There are 9 hidden switches. A switch that is on adds its own fixed numbers to the row, and there is some noise. The rows also spread widely along 14 directions, which tell nothing about the answers.
In the rows, 128 means zero.
Known rows, each followed by its switches (1 for on, 0 for off):
[127 121 125 115 110 138  96  74  97 159  95 143 134 120 106  69  92 135
 102 120  99 103 141 142 119 116 116 157 108 153 150 149 114]  0 1 1 0 0 1 1 0 0
[102 168 137 149 144 147 144 100 127 122 116 164 115 149 138 165 133  75
 139 159 182 180 122 116 146 121 147 119 108 103 110 122 108]  0 0 0 0 1 1 0 1 1
[133 168 112  96 168 138 109  92 143 130 110 113  94 141 124 150  87  75
 105 205 156 107 134 110  39 117 131 183 113  75 119 126 137]  0 1 1 0 1 1 0 1 1
[107 112 132 144 167 165 127 108 128 131 149 152 151 138 115 144 138 161
 115 111  83  94 112 142 177  99 111 152 177 133  80 167 184]  0 1 0 1 1 0 0 0 0
[126 152 131 140 115 129 128 114 135 128 117 172 129 151 130 124 137 106
 130 106 144 146 127 106 144 110 134 118 126 119 115 140  84]  1 1 0 0 0 1 0 0 1
[135 118  79 139 113 117 135 118 127 108 157 175 129  87 160  65  94  83
 164  79  50 129  88  89 138 144 135 141 109 102 176  93 157]  0 1 0 0 0 0 0 0 0
[116 161  99 108 155 146 116 105 102 144 108 104 124  98 129 110 123  75
 118 153 117 140 143 139 138 117 140 147 118 100 122 103 132]  0 0 1 1 1 0 0 1 1
[ 49 106 142 153 115 140 125 110 113 162 102 138 136  93 116 113 107 115
 139 133 158 133 117 159 121 155 109 130  90 168 126 134 179]  0 0 1 0 1 0 0 1 1
[ 10 134 164 133 122 180 153 123 155 102 120 209 147  98 146 117  99  42
 138 129 149 178 185 107  98 173  98 135 145 117 117  96 116]  0 1 0 0 0 1 1 0 0
[104 159 133 139 158 125 130 166 147 118 116 167 128 143 140 131 130  89
 127 113 107 128 181 113 150 111 113 127 134 103  80 121 117]  0 0 0 0 0 1 0 0 1
[ 90 133 138 173 104 139 144 111 130 147 102 179 128 150 130 114 155 119
 151 100 153 144  97 135 159 137 133  94  99 140  99 145 114]  0 1 1 1 0 0 0 1 0
[118 166 124 140 100 150 123 101 116 115 120 160 143 154 140 163 124 109
 145 105 113 115 130 145 122 130 137 160  90  96  91 124 140]  1 1 0 0 1 0 0 1 0
[117 134 120 129 183 145 132  90 126 122 129 172  96 134 146 125 117  85
 128 171 144 167 108  84 166 128 137 140 154 124 130 114 117]  1 0 1 1 1 0 0 0 0
[108 126 138 148  93 146 107 116 118 167 107 129 131 109 111  92 116 110
  98 127 129 138 120 140 100 128 122 172 103 129 108 123 140]  0 0 1 0 0 1 0 1 0
[127 129 120 154 143 104 122 125 132 127 128 176 114 138 139 103  88 123
 133 110  85 104 119 114 129 124 113 138  96 126 130 139 171]  0 1 0 0 0 1 1 0 0
[ 95 135 135  67  87 132 102 145  97 120  71 124 171  89 111  99  83  91
  93 103 101  96 212 160 105 126  83 157 116 153 136 120 115]  0 0 0 0 0 1 0 1 0
[131 111 135 135  92  87 114 167 160 146 115 144 163 152 121 142 177 160
 117  62 189  59  88  81 112  88 131 135 149 161  99 177 100]  0 1 1 0 0 0 0 0 0
[111 176 124 113 137  79 124 125 132 107  75 156 160 171 155 166 134 116
 125 127 211  84 147 104 145  98 111 132 111 150 146 163  81]  0 1 1 1 0 0 0 1 1
[113 140 158 137 122 174 126 135 152 134 138 137 105 155 110 161 149 103
 134 123 115 145 114  95  91 137 158 146 144  85  33 123 144]  1 1 0 0 0 1 1 0 1
[ 84 151 129 122 134 146 128 119 140 132 101 153 124 122 130 118 113  79
 130 136 137 120 156 118  92 139 117 141 117 108 115 115 119]  0 0 1 0 0 1 0 0 0
[110 120 140  98 131 171 124 137 129 126 107 127 112 123 104 129 119  92
 136 133  86 139 156 121 116 141 136 131 144 116  69 114 125]  0 0 0 0 0 0 0 0 1
[ 76 144 138 125 157 166 131  81 140 128 120 167 145 143 131 124 142 113
 129 133 149 124 135 105 151 121 111 141 170 130 125 152 108]  1 1 1 1 0 1 0 0 1
[ 64 178 119 135 120 137 151 107 138  89 150 161 170 113 172 176 143  64
 158 102 181 132  95  84 115 138 139 153 121  89 147 109 162]  1 1 0 1 1 1 1 1 1
[113 155 106 129  69  97 114 171 132 133 119  93 149  86 133 153 131  85
 130  83 160  88  84 113  37 136 152 163  72  95 103  92 183]  1 0 0 1 1 0 0 0 1
[ 87 127 107 147 110 167 119  60 103 163 137 138 159  97 118  98 114 132
 135 102  83  98 110 177 126 126 112 166 101 122 139 138 187]  1 1 0 0 1 0 0 1 0
[141 109 158  85 163 124  99 170 139 121  95 134 101 146  99 132  82 113
  80 165 110 119 182 102 109 110  99 158 166 149  76 144 119]  0 0 0 0 0 1 0 0 1
[ 94 142 145 162 166 119 135 183 136 118 124 161 115 128 151 138 137  92
 126 115 125 152 131 116 184 137 117 108 135 127  73 119 172]  0 1 1 1 1 1 0 1 0
[113 155 125 108 189 101  78 150 104 153  99  85 139 117 162 153 152 102
 150 117 118  32 194  86 160 130 140 200 134 134  94  87 157]  0 0 1 0 1 0 0 0 0
[110 156  99 121  77  95 140 143 113 121 105 139 163  69 133  94  98  89
  90 103 169 166 104 144 136 107 107 108  89 141 197 125 126]  0 0 1 0 0 1 0 0 0
[ 72 131 141 189 119 117 129 147 143 175 120 173 132 122 141 106 165  93
 134  93 177 143 127 119 130 125 135 116 101 130  86 123 117]  0 1 1 0 1 0 1 1 0

New rows, each followed by its switches (1 for on, 0 for off):
[141 101 148  92 125 123  87 135 110 125 123 115 154 117 115 123 109 152
  93 106 106  97 131  96 158 107 110 185 178 177 130 151 149]  1 1 0 0 0 1 0 0 1
[ 98 168 150 128 121 138 105 133 132 130  89 130 130 160 135 184 146  90
 145 124 167  72 163 104  74 145 149 180 101 101  58 107 121]  0 0 1 0 1 1 0 0 0
[143 162  96 115 153  66 102 154 114 121 118 142 139 101 160 113  94  92
  88 122 144 113 145  96 152  95 105 168 118 134 175 114 135]  1 0 1 0 1 1 0 0 0
[ 85 144 114 111 127 111 129 132 130 115 114 164 148 101 150 115 121  85
 144  89 153 105 141 101 134 135 110 110 122 141 163 122 123]  1 1 1 0 1 1 0 0 0
[129 176 117 152 114 101 140 146 127 114 136 151 153 134 157 151 158  91
 131  92 162 154 101  89 174  94 152 132 111 104 131 124 121]  0 0 0 0 0 1 1 1 1
[147  92 143 129 142 152 113 126 128 147 115 158  80 142 108  72 125  91
 131 131  82 157 126  82 133 133 149 128 148 126  78 117  95]  0 0 0 1 0 1 0 1 1
[101 133 162 200  97 126 109 117 108 128 106 237 143 183 148 111 118 126
 120  94 142 176 157 138 189 122 123 153  91 154  85 150  72]  0 1 1 0 1 0 1 1 1
[114  94 160 136 123 161 109 116  97 147 118 149 124 129 100 113 113 136
 117 111  81 132 135 142 158 129 124 149 128 155  78 144 163]  0 0 0 0 1 1 1 1 0
[110 122 139 113 143 144 120 110 117 160  85 132 115 144  89 119 107 149
  97 154 118 119 147 177 148 108  91 111 123 163  95 174 141]  1 0 1 0 0 0 0 1 0
[ 84 122 151 120 122 159 133  98 106 151 104 138 135 121 115 132 152 117
 152 109 136 140 132 123 175 136 141 106 133 161 107 130 122]  1 0 0 0 0 0 1 0 0
[140 139 138 141 158 118 116 159 144 130 121 146 107 159 143 145 152 111
 133 121 126 126 128  81 165 122 146 140 149 121  70 122 117]  0 1 1 0 0 0 0 0 0
[100 123 113 119 120 134 109 124 139 161 115 104 136 102 108 102 121 119
 132 110 108  57 120 122  57 129 120 162 111 115 114 132 175]  0 0 1 0 0 1 0 0 1
[148  93 124 173  93 117 118 102 122 164 119 200 137 155 112  63 132 164
  99  91 129 142  87 130 174  82 117 131 120 168 133 183  79]  0 0 1 0 0 0 0 1 0
[ 61 156 138 146 140 144 142  97 106 113  94 196 133 147 146 139 111  94
 185  99 105 104 183 149 160 155 120 100  74 130 113 123 139]  0 0 0 0 1 1 1 0 0
[ 70 182 107 143 114 134 140 122 109  82 123 176 165 100 175 126 102  55
 141 105 127 155 142 133 149 146 116 154  89  95 156  94 150]  0 0 1 1 1 1 0 1 1
[153 141 120 104 132 133 112 144 113 115 123 151 118 125 146 112 133  68
 112 115 114 167 148  82 158 113 159 148 148 108 104  99  73]  0 1 1 0 1 0 1 1 0
[105  91 147  99  85 147  88  67  96 160  83 154 153 119 100  66 109 130
 112 103 132 103 152 114 108 125 121 166 135 184 145 148  64]  1 1 0 1 0 0 1 0 1
[115 117 122 116  82 149 124 132 114 139 117 124 124  94 104 113 123 102
 144  87 102 141 104 138 104 144 147 101 106 127 102 116 144]  1 1 0 0 1 0 0 0 1
[109 130 125 122  87 123 107 125 119 146 106 167 179 128 125  83 150 121
 121  52 122  89 166 118 143  94 109 146 131 145 130 148  71]  1 0 0 0 0 1 0 1 1
[136 130 117 101 133 150 141 119 141 104 145 142 152 139 117 178 154 133
 107 122 162 123  76  98 146  83 139 138 183 122 115 166 122]  0 0 1 0 1 0 0 0 0
[ 96 116 145 155 167 158 134 100 132 133 132 175 107 141 118 125 103 116
 112 172 139 175 109 128 158 122 110 135 142 137 111 153 152]  0 0 1 0 1 1 0 1 1
[ 98 141 122 123 190 157 130 103 155 158 153 116 115 102 123 121 129  77
  95 188 145 154 121  90 103  96 126 176 171  85 120 119 155]  0 0 0 0 0 1 1 1 1
[151 102 143  80  99 152 107 149  89 134 102  78 111  86  78 130  78 119
  73 152  94 172 113 172 124 127 127 132 127 153  92 129 175]  0 1 0 0 1 0 0 1 0
[ 83 165 135 131 169 118 128 165 151 129 106 151 140 138 139 143 146  91
  99 134 162 128 174 108 138  98 113 137 150 115  78 132 109]  0 0 1 1 0 0 1 0 1
[ 90 145 125 113 185 141 145 104 143  93 132 171 126 149 156 176 124  85
 150 168 176 141 121  77 156 124 127 145 158 122 137 136 125]  0 0 1 0 1 0 0 1 1
[108 124 140 164 125 154 107  77 124 201 111 115 109 124 106  91 144 127
 111 147 150 125  87 131 106 129 135 158 115 130 100 136 151]  1 1 1 1 0 1 0 1 0
[ 78 132 151 118 146 138 112 146 128 145  96 116 135 125 121 131 133 110
 130 127 130  96 167 124 131 137 108 149 132 144  87 132 154]  0 0 1 0 0 1 0 1 1
[100 139 131 132 149 136 140 123 124 108 121 167 113 129 145 130 110  87
 141 143 129 180 125  98 171 140 134 123 126 131 124 117 129]  0 0 1 0 0 0 1 0 1
[ 76 153 128 103 175 149 121 127 126 151 117 124 153  99 138 107 158  78
 124 119 122 124 199 109 181 106 110 141 175 124 120 111 108]  1 0 0 0 0 1 0 1 1
[149 130 116 114 141 157 106  94  82 173 102  84 108 100  86  96 118 132
  86 149  98 139 106 170 153 104 141 128 121 136 107 136 159]  0 0 1 1 1 1 0 0 0
[114 162  99 119 145 150 128  97 103 123 121 139 133  95 139 105 104  59
 112 152 115 174 142 135 143 114 133 153 120  92 142  95 117]  0 0 0 1 1 0 0 1 1
[175 140 105 111 124 118  99 114 114 141 119 104  95 128 128 109 112 101
 131 135  97 122  97  86 102 127 171 165 102 103 116 108 133]  0 1 1 0 0 0 1 0 1
[ 90 168 145 118 189  96 101 171 117  96 103 140 143 151 173 194 113 101
 138 133 134  80 202  96 169 133 115 187 128 138  85 113 166]  0 0 1 0 1 0 1 0 1
[102 165 122 153  86 123 141 152 143  91 119 170 139 120 139 139  77  79
 105 129 138 175 110 144  79 138 114 143  79  90 111 112 151]  0 1 0 1 0 0 0 0 1
[ 73 103 136 167  89 103 120 176 119 133 131 184 167  72 162  71 141  89
 139  37 138 149 125  92 180 148 121 120 128 168 147 100 126]  0 1 1 0 1 1 0 0 0
[138 170 108 167 159 123 130 100 140 159 111 148 115 182 128 128 163 142
 139 114 117  75 108 138 145  92 132 111 100  96  84 166 136]  0 1 1 1 0 1 0 1 0
[134 156 121 113 160 132 102 109 135 147 109 110  96 142 133 132 120 101
 140 149 108  79 139  95  93 139 137 169 119 100  99 111 152]  1 1 1 0 0 1 0 0 0
[103 120 121 150 103 149 155  90 110 130 120 159 116 119 118 109 127 122
 176  89  99 139  63 134 163 154 139  73  92 143 134 132 176]  1 0 0 1 0 1 0 0 0
[111 163 113 191 121 121 117 134 146 134 141 194 136 128 152  92 122  73
 109 101 127 149 132 112  98 110 131 166 101  70 100 104 107]  0 1 0 1 1 1 0 0 1
[122 169 114  68 107 119  94  80  83 130  64  77 152 108 122 142  86 113
 123 144 141  56 153 143  94 135 122 182  78 143 173 122 150]  0 0 1 0 0 1 0 0 0
[139 127 144 115 104 160 119 131 129 123 124 139 119 142  99 151 112 118
  79 141 135 156 100 131 102 112 126 160 142 118  77 148 142]  1 0 1 0 1 1 0 1 0
[112 126 137 120  75  69 110 211 103  91 111 152 179  83 152 117  86 107
 102  50 111 122 146 109 160 129  99 156 104 174 150 112 169]  0 0 0 0 0 1 1 0 0
[157 118 126 113 140 133 125 124 126 164  91 117  80 148  89 115 131 128
 117 153 121 134 104 132 134 108 142  92 117 138  84 153 118]  0 0 1 0 0 0 0 1 0
[106 151 121 124 125 146 110  68  95 169  97 145 154 118 113 101 125 110
  75 150 172 149 153 161 147  78 120 158 118 138 144 148  75]  0 0 1 0 1 0 1 1 0
[112 138 138 116 183 162 119 104 146 167 109 105  93 137  99 133 121 108
 114 183 112  99 150 135  90 118 117 146 141 102  74 136 161]  0 1 0 0 0 1 0 1 0
[ 92 149 149 127 123 182 130  69 136 141 102 144 128 161 100 156 134 120
 125 163 170 130 122 132  95 122 134 148 128 114  94 157 105]  0 0 1 0 0 1 0 0 1
[163 131 149 102  62 170  95  97  90 137  78 132 103 153  89 104  92 104
  94 144 102 184 139 146  97 133 159 160  94 123  76 127  67]  0 1 1 0 0 0 1 1 1
[ 92 143 176 139 129 150 125 157 144 126  99 137 116 150 119 177 127 109
 112 150 166 150 136 122 121 146 123 138 134 133  53 131 149]  0 1 1 0 0 1 0 0 0
[114 135 137 121 126 158 116  94 119 150 106 122 123 124  90 138 104 122
  76 175 170 154 115 153  98 102 123 151 126 129 111 155 128]  0 0 1 0 1 1 0 0 1
[131 136 126  74 129 113 108 165 137  83 128 135 141 115 147 153 105  81
 107 119 146 117 133  63 107 124 120 177 165 126 135 121 132]  1 1 1 0 1 1 0 1 1
[109 142 142 137 100 149 124  96 109 132  96 166 130 140 133 114 135  98
 164  94 123 129 143 113 151 148 149 119 104 133 117 115  89]  0 1 0 0 0 1 0 0 0
[ 97 138 121 138 163 124 145 125 158 127 130 178 106 135 136 132 128  81
 131 148 180 162 112  88 118 114 137  98 136 115 119 138 101]  0 1 1 0 1 0 1 0 1
[146 126  81 109 162 100 131 106 118 172 115 125 121 106 107  68 137 131
 125 108 105 108 117 124 173  66 130  70 128 144 165 161 106]  0 0 0 0 0 0 1 0 1
[108 139 134 165 144 146 120  93 131 175 112 121  95 146 110 146 138 133
 135 151 148 107  82 144 100 138 145 133  96 118  67 139 181]  1 1 1 1 1 0 0 0 0
[130 107 137 133  56 114 118 145 124 131 125 151 166 139  98 140 137 182
 107  43 139  79  66 137 114 101 121 120 115 167 104 194 164]  1 1 1 0 1 1 1 0 0
[121 130 137 106 142 117  94 169 112 177  93  75 128  82  97  96 117 107
  74 139 120 129 173 141 130 101 115 143 137 145  98 118 141]  0 0 0 0 0 1 0 0 1
[ 98 146 137 145 150 124 126 125 154 101 124 180 134 161 153 155 101 117
 136 131 130  88 132  98 113 138 103 173 127 117 114 142 161]  0 1 1 0 0 1 0 0 0
[118 128 146 151 128 127 100  98  97 172  91 140 118 117 113  79  97 118
 100 146 131 166 151 147 162 120 119 137 104 162 133 131 108]  0 1 0 0 0 1 0 0 1
[148 131 121 105 117 104 106 141 125 122 114 115 153 141 130 145 147 150
 143  72 117  39 106  89 137 113 134 149 134 145 121 152 152]  0 1 1 0 0 1 0 0 0
[148  74 180 151  53 140  95  99  94 168  94 159 121 154  92  95 127 150
 111 100 144 152  91 105 133 128 155 162 110 188  97 151  89]  0 0 0 0 0 1 1 1 0
[ 63  99 142  56 174 181 152  75 132 134 115 109 134 103  97 146 142 118
 143 154 146 104 111 106 142 130 114  96 201 167 135 162 161]  1 1 0 1 0 0 1 1 0
[149 135 105 132 135 104 107 150 125 129 127 155 136 125 136 111 114 116
  95 109 113 114 131 115 140  93 120 164 129 122 118 131 123]  0 0 1 0 1 0 0 0 0
[139 160 104 129  92 116 116 119 112 119 112 166 169 137 137 105 117 108
 105  92 112 128 151 137 149  84 119 163 105 113 136 137  80]  0 0 0 0 0 0 0 1 1
[136 112 125  98  99 137 105 139 121 133 109 136 128 112 109  93 104 119
 100 106  92 126 130 123 117 126 118 146 140 143 112 131 121]  1 1 1 0 0 0 0 0 0
[107 140 125 133 154 177 119 109 116 190 118  81 100  92 113  96 159  80
 143 140  82 145 143 139 141 139 159 129 128  93  71  84 148]  0 1 0 0 0 0 0 1 0
[158 140 140 118 116 110 111 163 106 129  95 110 115 141 116 174 133 119
 120 120 143 128 120 121 145 114 158 127 106 139  73 122 132]  0 0 0 0 1 0 0 0 0
[129 162 127 125 165 164 138  81 136  93 118 170  79 165 144 157  82  71
 158 187  98 159 134 105 115 157 144 149 110  79 102 102 131]  0 1 0 0 0 0 0 0 0
[ 98 171 129 153 144 128 104  88  91 189  70 112 142 135 113 105 145 132
 127 120 126  86 179 180 163 105 121 127  81 136 102 138 122]  0 0 0 1 0 1 0 0 1
[108 185  98 145 110 107 124 123 129 139 119 153 148 119 163 116 144  77
 154  75 121 100 148 110 114 121 143 143  80  84 126  95 116]  1 1 0 0 0 0 1 0 0
[116  94 176 162  91 121 112 141 120 150 109 150 136 149 115 134 148 143
 129  99 168 139  93  96 157 128 139 145 126 180  93 150 127]  0 0 0 0 0 1 0 1 1
[102 141 137 150  69 156 105 107 119 149 110 145 152 124 124 108 124  97
 127 102 116 132 143 142  89 138 137 185  91 104  92 110 110]  0 1 0 0 0 0 0 1 1
[151 137 110 123 141 111 114 142 146 136 138 126 112 129 139 128 131  92
 126 132 124 119 103  72 108 109 144 173 133  99 110 113 136]  1 0 0 0 0 0 0 1 1
[131 110 122 100  73 161 121  71  85 129 114 120 159  92  92 101  88 143
 100 122 111 163  87 160 151 116 125 141 126 164 171 153 133]  0 1 0 0 0 0 0 0 1
[ 98  68 141 137  66 154 122  91 132 149 108 183 137 117  87  67  88 146
 103 111 135 139  88 142  87 134 101 127 123 177 142 172 111]  0 1 1 0 0 0 0 0 0
[115 116 136 101 137 148 131 110 109 137 118 123 126  90 100 108  98 118
  92 145 118 171 115 135 164 112 116 110 151 158 146 144 152]  0 1 0 0 0 1 1 0 0
[ 92  99 144 126  86 134 126 120 131 109  97 176 108 121 125 110  67  83
 146 144 149 158 106  99  69 180 126 144  89 151 136 113 126]  0 0 1 0 0 0 0 0 1
[118 151 129 115 107 133 112 117  99 142 105 122 152  96 117 109 110 117
  88 115 122 147 144 154 160 108 109 141 124 144 140 129 132]  1 1 0 0 0 1 0 0 0
[ 86 145 127 136  93 174 146  52 113 109 114 166 124 120 115 124  73  95
 138 156 131 170  84 148  93 157 122 137  81 114 153 125 158]  1 0 0 1 0 1 0 0 1
[ 89 138 140 140  84 131 107 143 118 182  95 106 146 107 118  97 174 111
 141  65 141 109 137 131 128 136 139 116 102 140  91 122 120]  1 1 1 0 0 1 0 1 1
[ 79 144 131 154 131 162 139 121 162 145 127 185 137 134 111 125 129  93
 104 127 147 127 150 143  74 102 109 134 133  87  79 142 110]  0 0 0 0 1 1 0 0 0
[ 53 103 131 174 145 163 131  46 117 169 137 179 135  96 136  71 127  99
 169 126 139 143 111 118 156 148 124 131 120 149 170 127 139]  0 1 0 0 1 1 0 1 1
[114 188 118 146 160 127 108 101 116 156 100 119 127 151 132 143 147 112
 127 129 138  84 151 140 123 105 144 145  92  92  82 134 138]  0 1 1 1 1 1 1 0 1
